There are 4 ways to turn a row about zero (a turn may also mirror it). The second row of each pair is the first, turned, with some noise. The first 36 pairs use one turn. New pairs use 3 turns, one after the other, and a turn may come again.
In the rows, 128 means zero.
Some pairs, each with its turns in order after it:
[184 163 182 115 113 163 173 136]
[171 134 138  75 170 171 177 140] : R

[ 38 117  79 108 135 166 172 103]
[186 162 108 122  73 123 205 105] : A

[132 137 186 126 104  55 101 129]
[150 135 113  62 105  83 169 103] : W

[105 182 130 163 116 160 121 102]
[114 152  89 177 114 163 135 107] : A

[122  78 167 111 170 125 114 158]
[150 164 121 151 169 179 123 108] : N

[141 136 119  83 157  88 145  94]
[119  88 127 111  86 166 128  96] : R

[ 71 126 152 140 128  92 163 117]
[117 138  85 163 140 173 101 117] : R

[ 82 146 108 132 137 158 117 104]
[ 94 119 158 133 118 141 120 172] : W

[154 142  74 187 108  85 147  95]
[151 125  48 109  94  85 132  99] : R

[108 152 100 118  83 123 148 170]
[168 123  89 153 137 110 137 171] : A

[152 107 157 119 148 121 176 153]
[140 129 121 100 136 163 135  71] : N

[104 128 178  47 167 161 119 140]
[105 108 207 131 146 190 111 144] : R

[129 132 117 124  96 115 135 103]
[100 134 122 108 105 113 127 141] : N

[ 74 100  81 105  95 136 162 125]
[ 90 170 176 139  78 114 126 109] : N

[156 121 105 148 110 140 122 118]
[148 126 118 118 118  93 145 140] : R

[ 87 129 163 132 144 127 117 113]
[ 92 136 152 116 108 122 161 133] : W

[152 109 126  87 177 155 135 122]
[119 130 140  78 159 115 150  89] : A

[166 205 122  69 162 180 128 137]
[112  49 159 135 176 117 199 120] : N

[146 109 127  92 132 215 168 151]
[134  73 163 119 185 131 161 183] : R

[140  77  22 152 116 172 142  90]
[158 175 212  86  76  95 152 167] : N

[ 93 173 137 131  98 114 130  90]
[ 98 140  90 164  87 126 141 138] : A

[ 86 149 170 111  73 178 134  75]
[102  93  95 187  84 125 180  87] : A

[109  97  93 114 100 176 176  61]
[137 146 159 159 110 113 224 107] : A

[172 154  76 133 159 158 114 144]
[129 106  84 142 167 172 104 157] : W

[134 133 111 141 117  92 145  76]
[124 139  93 107  81 110 145 144] : N

[137 154  90  99  78 157 132  89]
[127 107 108  78  96 123 127 189] : R

[137  78 108 133 112 127 135  55]
[ 98 134 193 142 102 130 180 132] : A

[126  80 134 129 135  97 166  95]
[131 176 105 104  91 157 140 116] : N

[174 134  79  92 122  93 125 132]
[186 147  84 117 134 137  97 145] : W

[121  73 137 152 112 148 133 114]
[134 161 147 110 112 163 100 149] : N

[118 121 180 108  77 169  94 174]
[113 123 180  72 155 151 123  69] : W

[138 141 167 159 142 138 168 126]
[ 91 124 114 153 143  90 143 103] : W

[117 132 131  78 147 138 127 139]
[100 105 164 120 133 154 121 133] : R

[122 176 166  83 100 141 121  88]
[106 168 154  78 165  93 122 154] : W

[162 144  84 156 123 147 138 162]
[134  87  94 147 150 147  86 123] : W

[102 137 123 167 142  95 117 166]
[158 147 118 124 110 147  77 151] : A

New pairs, each followed by its turns in order:
[ 94  79  88 150 109 116 103 132]
[131 112 143 159 113 122 192  99] : W A W

[131 123 115 113 121 124  73 175]
[114 143 151 156 163 148 175 124] : W R R

[ 93  96 115 122 154 113  85 151]
[135 174 123 130 122  95 128 177] : R A R

[115 198 143  68 130  60 163 167]
[164 172 128 128  49  92  73 178] : W N A

[141 177 135  86 143 141  86  49]
[136 162 111 128 173  64 201 142] : W A N

[123 109  83 117 154 155 132 105]
[128 134 153  74 124 116  99 116] : R N R

[177 111 145 105 117  99 136  93]
[160 125  72 142 145 132 132 156] : R W N

[132 167 167 168 178 148 129 149]
[126 108  90 137  99 143 102  59] : A N W

[123 179 111  90 123  92 136 118]
[121 111  94 145 112  73 107 147] : N R R

[ 60  84  98  91 121  93 189 110]
[197 143  85  84 137 115 148 199] : A W W

[ 61 149 110 134 171  56 164 124]
[201 149 155  62 148 148 175 119] : W W W

[ 49 173 192  98 131 106 161 175]
[211 127  91 113 194 169 128  81] : A W W

[170 110 129 132 100 164 139  68]
[ 93 138 152  88 163 123 144 180] : N W W

[ 86 120 166 137 137 148 131 157]
[143 137  83 143 155 137 148  95] : A W W

[112 125 126 172 111  94 113 122]
[129 120 148 114  83 121 110 102] : W R N

[130  81 154 172 128  89 105 134]
[116 128 182 140 150  93  85 115] : A N R

[143 118 160 179 123  80 123 168]
[106 170 112 139  79 168 162 142] : N R R

[119 104 147 118 100 112  84  54]
[ 85 103 173  60 115 133 135 114] : R W A

[ 79 149  76 109 121 111  99 140]
[125 128 107  86  86 147  89  96] : W N A

[143 135 112 109 103 143 156 104]
[172 144 128 115 135 105 147 126] : W N N

[129  64 164 151 155 124 120 127]
[156 123 100 182 156 160 105 132] : W R W

[ 92 116 114 172 126  92 134 159]
[145 114 171 173 127 142  91 120] : N A N

[104 129 102 141 175 125 124 120]
[136 125 119 174 158 122 149 121] : A W N

[148 121 131  73  79 132 176 130]
[141 152 153  82  79 161 135 163] : W R R

[193 155 143 100 155 125 124  82]
[126 109 101 198 129 166 128  96] : R A R

[106 134 101 110 179 173 131 125]
[181 173  99 136 145 139 125 124] : R R R

[130 127  82 111 111 100  95 116]
[152 100 126 132 112 132 103  80] : R A W

[133 132 127 160 129  68 140 146]
[148 179 155 140 136 155 114 139] : A W W

[ 85 125 121 127  94 136 150 122]
[138 166 148 108 120 117 147 102] : N W W

[134 171 147 102 110 197 124  99]
[ 93 130 110 111 164  56 102 120] : A A W

[166 155 119  87 149 118 186  68]
[117 106 133 114  46 160  70 124] : W R R

[103 104 133 143 134 132 158 102]
[153 127  97 132 106 105 143 124] : R R W

[102  91 104 138 138 151 149 123]
[119 112 143 146 107 161 108  97] : N W R

[124 106  88 123 108 144 134 145]
[148 128 141 141 170 133 133 112] : W N N

[146 119 146  87  95 152 195 157]
[111 144 166 148 181  74 161 131] : R N W

[100 191 124  89  92  85 158 115]
[150 125 131 126  94 203  73 105] : W A W

[141  88 117 150 120 200 169 138]
[183 132  97 124  71 111 139  86] : A W N

[156 145 132 122  92 107 130 120]
[144  96 118 117 151 115 145 146] : A N W

[125 215 183 143 133 132 154 126]
[154  95 120  56 139 169  78 146] : N W N

[142  89 108 117 121 149 136 125]
[101 151 122 110 108 129 124 157] : N W W

[167 119 170 119 119 119 126 148]
[136 126 140  98 168 128 153  99] : R R A

[ 99 104 151 147 143 139 160 125]
[102 104 148 128  86 124 135 114] : A A W

[105 170 115  91  92  91 135 108]
[113 127 108 180 102 153 126 177] : N N A

[126 118  99 173 112 152 122 182]
[113 143 130 141  92 130 150 194] : R R N

[156 112 113  61  93 139  96  93]
[ 65 118 146 135 153  77 115 172] : A A A

[122  67 138 128 161 118 187 145]
[165 152  75 178 157 101 135 116] : R W R

[118 135 112  77  88 148 134 137]
[124 106 130 120  92 105 180 117] : R A R

